The rows of a group lie close to one hidden flat surface of 12 dimensions, which passes through zero. Surfaces can cross.
In the rows, 128 means zero.
Known rows, each followed by its group:
[165 111 122  99 135 146 141 161  84 159 109 172 121 167 175 136 175] => F
[148 124 119 115 108 120 168 102 111 147 121 158 136 119 106 159 137] => W
[143 127 163 162 117 121 161  98 144 101 135 143 232  82  48 134 152] => P
[ 91 121 102 129 150 153 136 119 167 168 104 150 113 152 107 115 134] => H
[158 141 156  92 137 142 153 107  76 149 120 134 105 125 143 126 144] => F
[ 59 103 148 115 163 136 121 154 123 183 102 165 161 159 174 103 120] => H
[154  92 106 108 167 136 115 140 137 148 112 106 129 153 108 139 157] => M
[112 110 131 128 141 148  97  78 159  97 191 113 141  84 133 133  72] => L
[ 86 118 145 132 132 169 147 148 178 154 121  97  64 120 170 133 167] => L
[141  78 195 161 103  84 108 127 139 137 125 126 160 127 141 168  58] => F
[ 91 152 160 138 129 137 117 145 155 136  69 126 102 163 107 122  76] => S
[134 120 146 108 129 159 112 132 115 163 162 122 113  94 121  97  96] => S
[125 135 127 146 133 167 127 172 101 182  80 126 138 120 102 131 130] => D
[169  31 153 117  76  99 134 165 147 120  68 153 108 143 134 134 147] => S
[ 10 166 103 162 138 153 150  97 141 172 169 152 122 176 141 140  81] => W
[118 181 120 175 185 123 128  92 136 161 124 140 147 145 120  91 137] => S
[156 157 130 117 136 156 142 110 140 106  91 155 109  96 121 127 107] => S
[142 147  95 163 126  90  77 147 129 118 142 155 182 139 115 125  80] => D
[149 108 135 111 124 109 121 134 103 141 165 126 144 101 164 144 116] => P
[163 141 134 174 156 100 130 139 157 126 166 110 149 139  71 110 101] => S
[138 102 144 108 123 178 146 137  75 132 142 127 153 145  77 105 156] => H
[111 154  83 149 141 137  74 126 187 122 139 128 131 141 120 122 113] => L
[133 157 128 160 143 135 154 136 141 114 138 124 117 123 114 127 114] => F
[186 133  87 134  81 129 128 133 108 136 143 133 160 153  40 195 118] => H
[ 83 170 108 108 141  91 128 107 153 165 102 139 137 126 154 145 136] => P
[151 114 154  64 158 140 140 122  74 161 149 100 108  95 169 128 123] => D
[158 140 104 155 170 132 143 100 118 101 215 108 136 103 115 133  79] => W
[152  97 136  89 147 164 143 120 162 171 114 128 112 127  74 105 166] => F
[168 131  98 129 150 124 120 129 120 129 133 149 151 122 134 108 162] => D
[154 141 188 127 138  96 141  54 174  63 191  93 120  68  73  94  44] => P
[121  92 149 112 113 127 118 129 122 112 142 117 145 144 136 147 129] => H
[104  96  89 113 152 161 133 144 128 120 135 112 114 103 167 135 166] => D
[109 156 155  73  75 128  50 157  35 146 120  81 181 132 172 156 154] => H
[ 77 180  84 134 107 102 115 169 121 120 101 115 101 171 125  81 177] => S
[111  90  48  97 150  80 108  24 138 138 116 137 156  67 122 153 138] => F
[175 100 195 121 101 131  96 135 113 118  97 105 126 122 146 141 129] => W
[143  69 177  62 130 153 122 146 113 123 122  96 138 102 151 105 200] => H
[199 134 123 103 135 140 119 122  88 125  62  63 125  60  93 179 166] => D
[230 159  91 125 188 161 114 164 104 125  96 125 109  85 128 118 130] => S
[121  82  54 112 161 148 146 151 174 145 130 115  96 152  61 137 128] => P
[124 176 112 162  73 139 121  87 135  74 164 131 125 156  72  92 153] => W
[102 182  86 142 142 132 165 133 211 111  93 150 122  84  70  86 163] => H
[136 111  76 138 123 114 155 126 138 102 110 144 129 127 141 209 128] => P
[174 136 141 101 122  94 164 127 135 105  74 142 142 159  68 171 117] => X
[155 171 169 119 115 112 153 143  79 169 156 144 115 158  98  61 127] => M
[119  80 149 140 147 147 122 161 163 116 135  62 123 171  81 144 132] => X
[192 142 155 124 148 137 154 104  60 114 165 109 110 162 105 154  84] => W
[102 150 180 124 107 109 102 100 124 148 118  97 124 128 148 145 103] => L
[135 103 141 137  61  80 132 103 130 115 140 111  86 149 116 144 133] => D
[ 99 157  65 120 145 118 106 137 115 114 116 100 100 162  92  90 134] => X
[ 67 178  92 145 107 152 144 140  93  44 163 117 144  94 156 125 131] => F
[112  81 156 142  78 164 129 118 141 100  98 116 171 147  75 232  95] => P
[115 145 117 157  86  85 175 140 123 121 177 108 113  72 158 138 171] => L
[ 89 195 103 134 109 152 137 145 133  88 191 199 193 137 130  97 112] => M
[172 101 101 139 151 150 113 126 151  83 170 127 121 112 134 133 105] => L
[148 137  65  77 124 184 139 138 124 143 150 185 115 113  97  73 160] => M
[100 157 161  94  88  91 108 160  98  70 141  92 173 104 160  89 180] => H
[ 79 144 106 163 120 101 111 120 155 177 130 116 165  86 141 153 153] => L
[125 109  53  33 169 185 136  60  89 135  87  98 138 126  58 203 152] => X
[138 111 129 128 120  82  96  96 137 141 143  97  98 146 133  86 158] => F
[ 79 102 167 136 117 138 156 119 191  93 137 145 119 153 119 100 114] => H
[ 86 149  72 129 119 112 128  96 141 144 166 150 132  67 149 112 136] => W
[ 95 106  71 149 114 132  80 106 123 100 148  77 120  78 151 168 106] => D
[168  90  92  97 116 163  97 198 116 115 133 116 125 144 140 117 192] => F
[ 86 119 141 152 150  95 116 156 187 142  68 102 159 189 105 151 156] => M
[ 93 111 154 164 116 101 114  94 112 157 116 122 115 191 144 138 117] => M
[ 70 169 151  66  98 105 177  81 192 103  99  78 130  91  40 190 103] => X
[186 163 121 106 148 136 132 134 159 117  90 149 148 127 107 144 176] => S
[112 170  75 151 157 114 132  82 155 159 113 123  75 172  64 106 112] => H
[174 198  73 188 180 159 150 192 112  94 178 166 128 145 148  98 124] => S
[136 129  99 140 162 210 128 118  98 134 130 125 123  89 124 126 131] => H
[ 94 230 103 114 187 152  67 155  95  95 124  66 112 112 194 108 125] => M
[181  78 149 119 135 153 161 102 163  96 135 109 165  90  85 197 138] => X
[116 113  81  80  99 142  91 107 178 127 151 136 151 101  98 127 161] => M
[136  87 114 132 121 139 121 201 141 143 113 140 151 178 122 135 169] => P
[117 157 115 172 104 140 140 143 139 129 107 155 147 131  69 100 137] => D
[195 101 155 162 169 160 148  77 128 114 163 159 107 131 218 136 166] => D
[173 156 141  79 119 154  73 185  80 182  95 118 132 144 126 136 117] => F
[134 149 128 119 196 136 133 141 110 132 153  99 198 105 107 135 127] => M
[111 189 133 125  75 107 158 170  99 155 137 159 102 151 137  97 154] => L
[175 109 142 134 150 142 128 140  87 101 133  99 113 167 123 152 121] => W
[114 121  63 137 162 160  78 177 148 143  72 183 125 170 177 101 138] => X
[153 142 112 121 101 151  63 182  51 151 100 105 128 117 177 125 174] => D
[139 144 159 133 124 142 109 128 121 132 157 117 133 104 114  73 125] => W
[127 101 193  77 166 129 154 110  98 128 121  95 144 118  85  62 155] => L
[ 98 118  78  76 169 174  26 122 140 142 131 116 158 109 166 128 120] => L
[ 48 124 120 186 153 142 126 104 106 179 182  74 157  86 179 178 126] => W
[136 147 145 162 108  93 125 166 104 114 187 119 106 143 163  86 124] => M
[181  83 178 102  86  94 150  96  87 119 138 123 116  96 120 148 104] => S
[150 163 135 157  97  83 138 167 192 140 136 124 134 126 113 148 159] => L
[ 83 113 158 143 151 174 132 116 133 160 146 110 145 108 118 123 104] => W
[ 73 123 149 107 146 134  82  70 128 211  89 124 135 138 161 109 168] => S
[131 114 133 122 127 145 132 124 140 116  97 126 164 110  89 150 143] => P
[202 169 146  99 107 155 141 133 120 117 157 145 122 112 116 117 153] => X
[140  93 143 116 125 124 143 152 138 132 127 145 134  92 126 104 129] => W
[ 95 142 175 102  69 133 123  79 102 160 139 111  87 123 107  99 120] => D
[155 124 162 127 116 137 163  67  97 131  77 170 144 131 113 185  88] => M
[109 141  99 138 138 157 140 111 111  66 164  98 114  83 154 133 138] => F
[116  76 131 110 108 119 120 148  93 139 132 129 197  70 123 135 123] => F
[114 143  91 170 106  94 169  78 133 102 135 211 172  96 167 143 153] => X
[171 106 155 113 130 130 123 169 126 108 142 140 157  85 133  82 157] => P
[159  76 103  84 176 143 116 176 111 160  91 137 108  93 121 113  59] => X
[175 150 142 119 140 126 147 131 107 137 100 140 142 118 117 167 100] => F
[127  97 146 141 105  88 172 139 120 129 144 137 141 116 146 156 120] => X
[112 168  90 123  97 153  71 172 107 133  83 104 143 169 121 159 176] => H
[129  67 131 185  99  76 148 106 159  98 119 101  99 118 130 160 128] => M
[112 151 110 116  95 125 123 152 103 122 121 130 155  96 138 124 162] => P
[199 148 121 100 133  53 159  91 144  49 156 127 147 113  86 122 150] => D
[138 108  89 174 170 116 106 122 113 124 132 107 115 107 156 113 122] => S
[135 117 174  87 128 120 164  87 173 151  38 162 167  91  95 201  97] => X
[135  93 176 114 122 108 121 116  96  80 223 117 152 112 161  90  91] => L
[127  79 106 151 139 126 141 132 151  98 146 160 136  91 165 151  67] => X
[ 99 139 116 148 105 141 169 135 152 154  41 152 104 152 107 178 145] => L
[108  92 129 162 155 115 138 164 157 107 185 132 129  95 171  97  81] => W
[155 170 131 103 148 124 134 135 119 124 144 132 155 153  81 102 132] => M
[132 117  80 162 114 123 170 153 165  78 140 145 112 167  59 123 122] => P
[133 111  91  84 132 123 111 141 102 176 162  82  77 146 124 142 105] => P

New rows. What belongs after each?
[110 125 136 141 111  76 117 125 128 101 164  67 149 162 123 175 126] => S
[153 135 154 143 115 108 153 132 137 128 129 141 156 106 151 149 175] => X
[139 122 187  98 186  97  76 124 190 129 134 104 116 109 189  79 107] => P
[ 94 104 175 108 111 148 142 162 144 151 137  94 119 174 103 141 125] => X
[169 209 157  97 117 109 141 137 101 123 100 129 115 139  89  97 126] => M
[152 150 169  46 120 124 165 118 146 160 128  94 135  47  88 136 159] => L
[162 137 151  97  92 122  94 141 150 143  87 155 106 151 159  99 183] => S
[180 126 140 166 146 161 138 122  79 136 126 123  86 170 102  95 133] => P
[163 138 122 122 130  95 176 171  88  83 191 122 137 103 107 107  97] => D
[139 134 168  72 135  49  91 142 156 165 173  83 120 129 158 126  98] => P
[123 113 126 138 101 125 147  97 135 127 122 140 145 124 134 195 131] => W
[ 90  83  95 111 130 107  92 119 141 158  98  90 129 117 114 116 178] => S
[171 145  71 149 123  67 104 114 101 121 159  87  72 194 106 121 146] => H
[ 93 118  84 146 112 164  94 114 127  98 148 113 115 107 175 127 165] => D
[121 121 119 136 139 165 162 138 127 144  90 108  91 109 115 134 185] => D
[177 129 150  83 129 113 139 199 123 138 136  75 107 117  94 116 148] => X
[ 79 120 108 134 114 103 156 112  89 145 155 173 159 109 155  93 142] => F
[ 51 165  91  98 105 129 124 134 213  98  88 126 128 115 156 188 151] => X
[131 136 111 101 141 130 135 114 123 143  91 136 147  89 145 153 149] => P
[195 171 142 147 119 163 133 159  92 165  77 146 122 204  60 148 121] => H
[178 151 137  98 131 158 148  99 149 103 124 109 143 116  42 141 160] => X
[124 142 182 134  59 149  85 168  76  91 136 113 162 106 141  83 151] => P
[147 107 118 199 124 104 145 141 153  94 139 131 131 138 109 157  87] => D
[150 168 134 130 138 180 137 128 146  94 118 184 123 132 164 141 115] => S
[110 174 120  21  97 123 150 122 124  66 107  98 110  82 117 144 151] => L
[116 136 149  84  99 146 102 144 203 115 142 126 137 119  98 126 110] => M
[ 97  83 166 175  89 101 156 130 101  76 160  96 122  88 128 108 109] => W
[126 121 101 132  79 140  71 158  66  95 131  64 137 132 134 166 157] => P
[134 124  93  47 147  84 119 155 103 139 156 116 142 127 131  98 152] => D
[132 138 170 130 138 136 145 137 103 170 156 141 157 168 136 143 114] => S
[197 117 156 140  97 133 194 130 114 135 117 160  97 120 110 182  96] => L
[165  78 119  94 134 110 116 109  92 202 113 191 164 121 147 154 109] => F
[128 150  97 101 103  99  69  99 105 126 169  87 189  49 162 148 174] => M
[144 160  91 126 145 120 105 105 131 108 127  95 129 109 114 135 152] => W
[ 53  91  71 108  97 193 133 177 125 137 130 166 150 101 141 133 146] => P
[196 113 187  92 110 193 158 162  96 179 176 188 129 129 131 104 126] => X
[109  94 150 159 129 116 176 154  74 144 110 117 124 188 161 201 113] => W
[218 116 160 139  69 121 129 165 184  99 105 125  89 160 124 197 141] => H
[110 126  96 130 133 112 129  75 121  89 113 118 129 146 106 166 108] => X
[121 172 157 145 108 108 122 117 125  79 174 130 155 138 135 133  85] => M
[118 126 137 139 114 140 117 107 123 151 133 145 127 132 134 114 124] => D
[128  66 124  90 143 199 157 164 135 166 108 172 171  82 105 118 153] => P
[ 84 142 190 114  75 167 115 113 128 127 115 139 189 101 119 199  49] => H
[142 100 153  69 140 145  97 141 165 132 128 108 156 101 158 166 134] => L
[140 139 154 130 131 131 136 105 124 134 114 121 128 127  90 130 117] => P
[116 162 143 120 114  93 146  73 121 110 128 105 127 124  71 136 106] => X
[162  97 113 129 112 115 153 175 126 132 139 149 176 123 112 144 160] => P
[183 123 131 112 150 134  91 147 133 115 160 100 110 124 155 115 130] => L
[150  85 101 137  84 109 102 209  82 129 157 140 159 133 145 137 108] => D
[210  92 126 133 152 114 157 139 100  94 140 130 146  89 138 149 144] => H
[144 134 147 121 123 115 126 124 118 135 102 143 131 154 154 137 157] => S
[119 177 143  97  85 130 166 119 113 149 146 161 127 128 120 114 153] => X
[133 106 163 157  92  95 140 180 170 110 168 125 126 132 135 114 121] => M
[127 117 148 153 153 196 129  85 137 112 122 123 104 117 122 155  77] => H
[109 124 157 121 165 143 180 130 128 171 122 109 110 106  89 137  73] => D
[125 150 136 123  75 143 173 138 108 125 153 208 125 161 107 115  72] => L
[ 70 107 109  98 225 176 155 154 196  91 113 121 149 123 161 162 114] => D
[ 81 155 108  93 122 106 113 194 124 150 115  92  82 157 125  91 117] => X
[111 128 127 143 104  98 142 106 184 141 138 115 169  58 120 192 126] => L
[121  85 135 157 147  80 122 118  67 163 114 111 132 128 160 131 100] => X
[181  98 166 132 124 113 103 111 149 158 144 121 122 118  94 142  68] => F
[ 95 113 133 109 123 154 123 133 146 121 141 134 122 125 154 135 116] => L
[154 123 161 124 147 136 167 135  72 133 154 122 111 150 108 113  92] => W
[139 122  99 127 108 124 122  59  89 131 154 162 139 157 115 133 131] => M
[142 138 155 112 105 149 138 174  62 178 119 195 160 154 170 148  79] => F
[118  80 160 119 136 136 136 114 154 154 118 139 111 191 117 140 105] => H
[126 149 120 100 139 135  91 124 127 142 182 121 136 107 136  77 121] => L
[ 84  94 143 182 145 141  95 103 164 143 143 141 130 150 167 126  88] => S
[190 181 106 127 122 158 140  66 105  89 152 175 138 133  80 102 137] => X
[147 149 152 140 111  94 125 111 113 162  73 148 169 150  86 158 102] => L
[164 140  72 126 114 134  92 138 139 162 176 178 131 134  85 127  48] => F
[140 117 117 104 150 155 134  97 119 119 139 111 150  78 124 171 119] => S
[147 137 151 221 102  96 104 128  82 118 127 118  72 195 192 143  92] => L
[175 139 132 113 127 155 145 161 144 141 153 191 127  63 138  82 116] => X
[ 73 154 144 144 149 162 124 129  76 163 171 140 127 144 179  87  99] => M
[129 134 126 114 124 113 131 124 112 120 146  96 108 111 117 121 106] => X
[ 95 143 145 105 143 166 131  92 131 157 118 125 124  97  86  85 117] => P
[160 152 212 182 132  39  78 129 138 150  92  73 121 216 122 124  99] => S
[138  86 162 143 123  75  89 161  91 173  73  84 103 172 148 125 131] => S
[148  92 159 172 145 132 141 137 175 148 124 138 169  63 134 122 158] => X
[ 70 194 139 188 129 189 124 129 156  93 114 146 120 144 146  98 131] => D
[137 131 121 212 155 141 115  94 162 141 143 162 131 174  58  89  65] => L
[175 162 126 116 137  61 135 114 136 121  49 145 141  79 118 147 120] => X
[114 132 153 185 128 126 113  80 131 125 126 130 149 142 142 120 150] => X
[143 135 107 162 129 124  98 159 136 170 122 141 128 146 158 143 139] => L
[159 105 159  84 172 137  85 124 118 197 127  82 134 125 119 109 139] => P
[151 107  65  94 128 156 132 141 109 103 143 161 140  90 150 161 126] => L
[128 111 124 147 154 130  97 113  69  77 121 103 101 176 158 103 115] => L
[176 175 159 123 109 102  93 143 124 141 150 104  91 145 145 119 118] => L
[112 146 132 148 119 114 120  96 101 145  79 173 143 178 169 144 141] => X
[179 113 126 160 146 107 105 122 118 108 129 115 117 117 159 131 123] => S
[107 107 142 159 148  69 139 132 141  88 135 128 132 197 135 107 115] => H
[135 128  87  81 130 120 134 103 132 106  80 165 123 103 140 185  76] => X
[175 156 110 106 134 138 117 178  99 131 145 113  99 173  92  75 158] => X
[116 129 141 165 150 125 100 123 147 160  92 145 145 112 146  91 138] => X
[201 122 159  98 107  92 106 201 165 108 188  74  68 145 105  73 127] => M
[184 149 144 121 137 109 139 141  83 148 132 130 141 145 140 133 159] => S
[ 98 112  94 115 169 185 139 143 137 161 103 144  94 131 129 102 141] => M
[166 115 170  97 114 129 144 128 106 148  91 151 131 143 142 148 145] => S
[162 136  87 154 143 135 156 146 177 157 102 128 112 112  88 150 170] => L
[ 89 122 122 125 117 135 138 144 137 111 132  96  91 131 145 138 137] => D
[207  84  88 216 162  77 155 166 156 124 112 146 136 163 115 168 133] => D
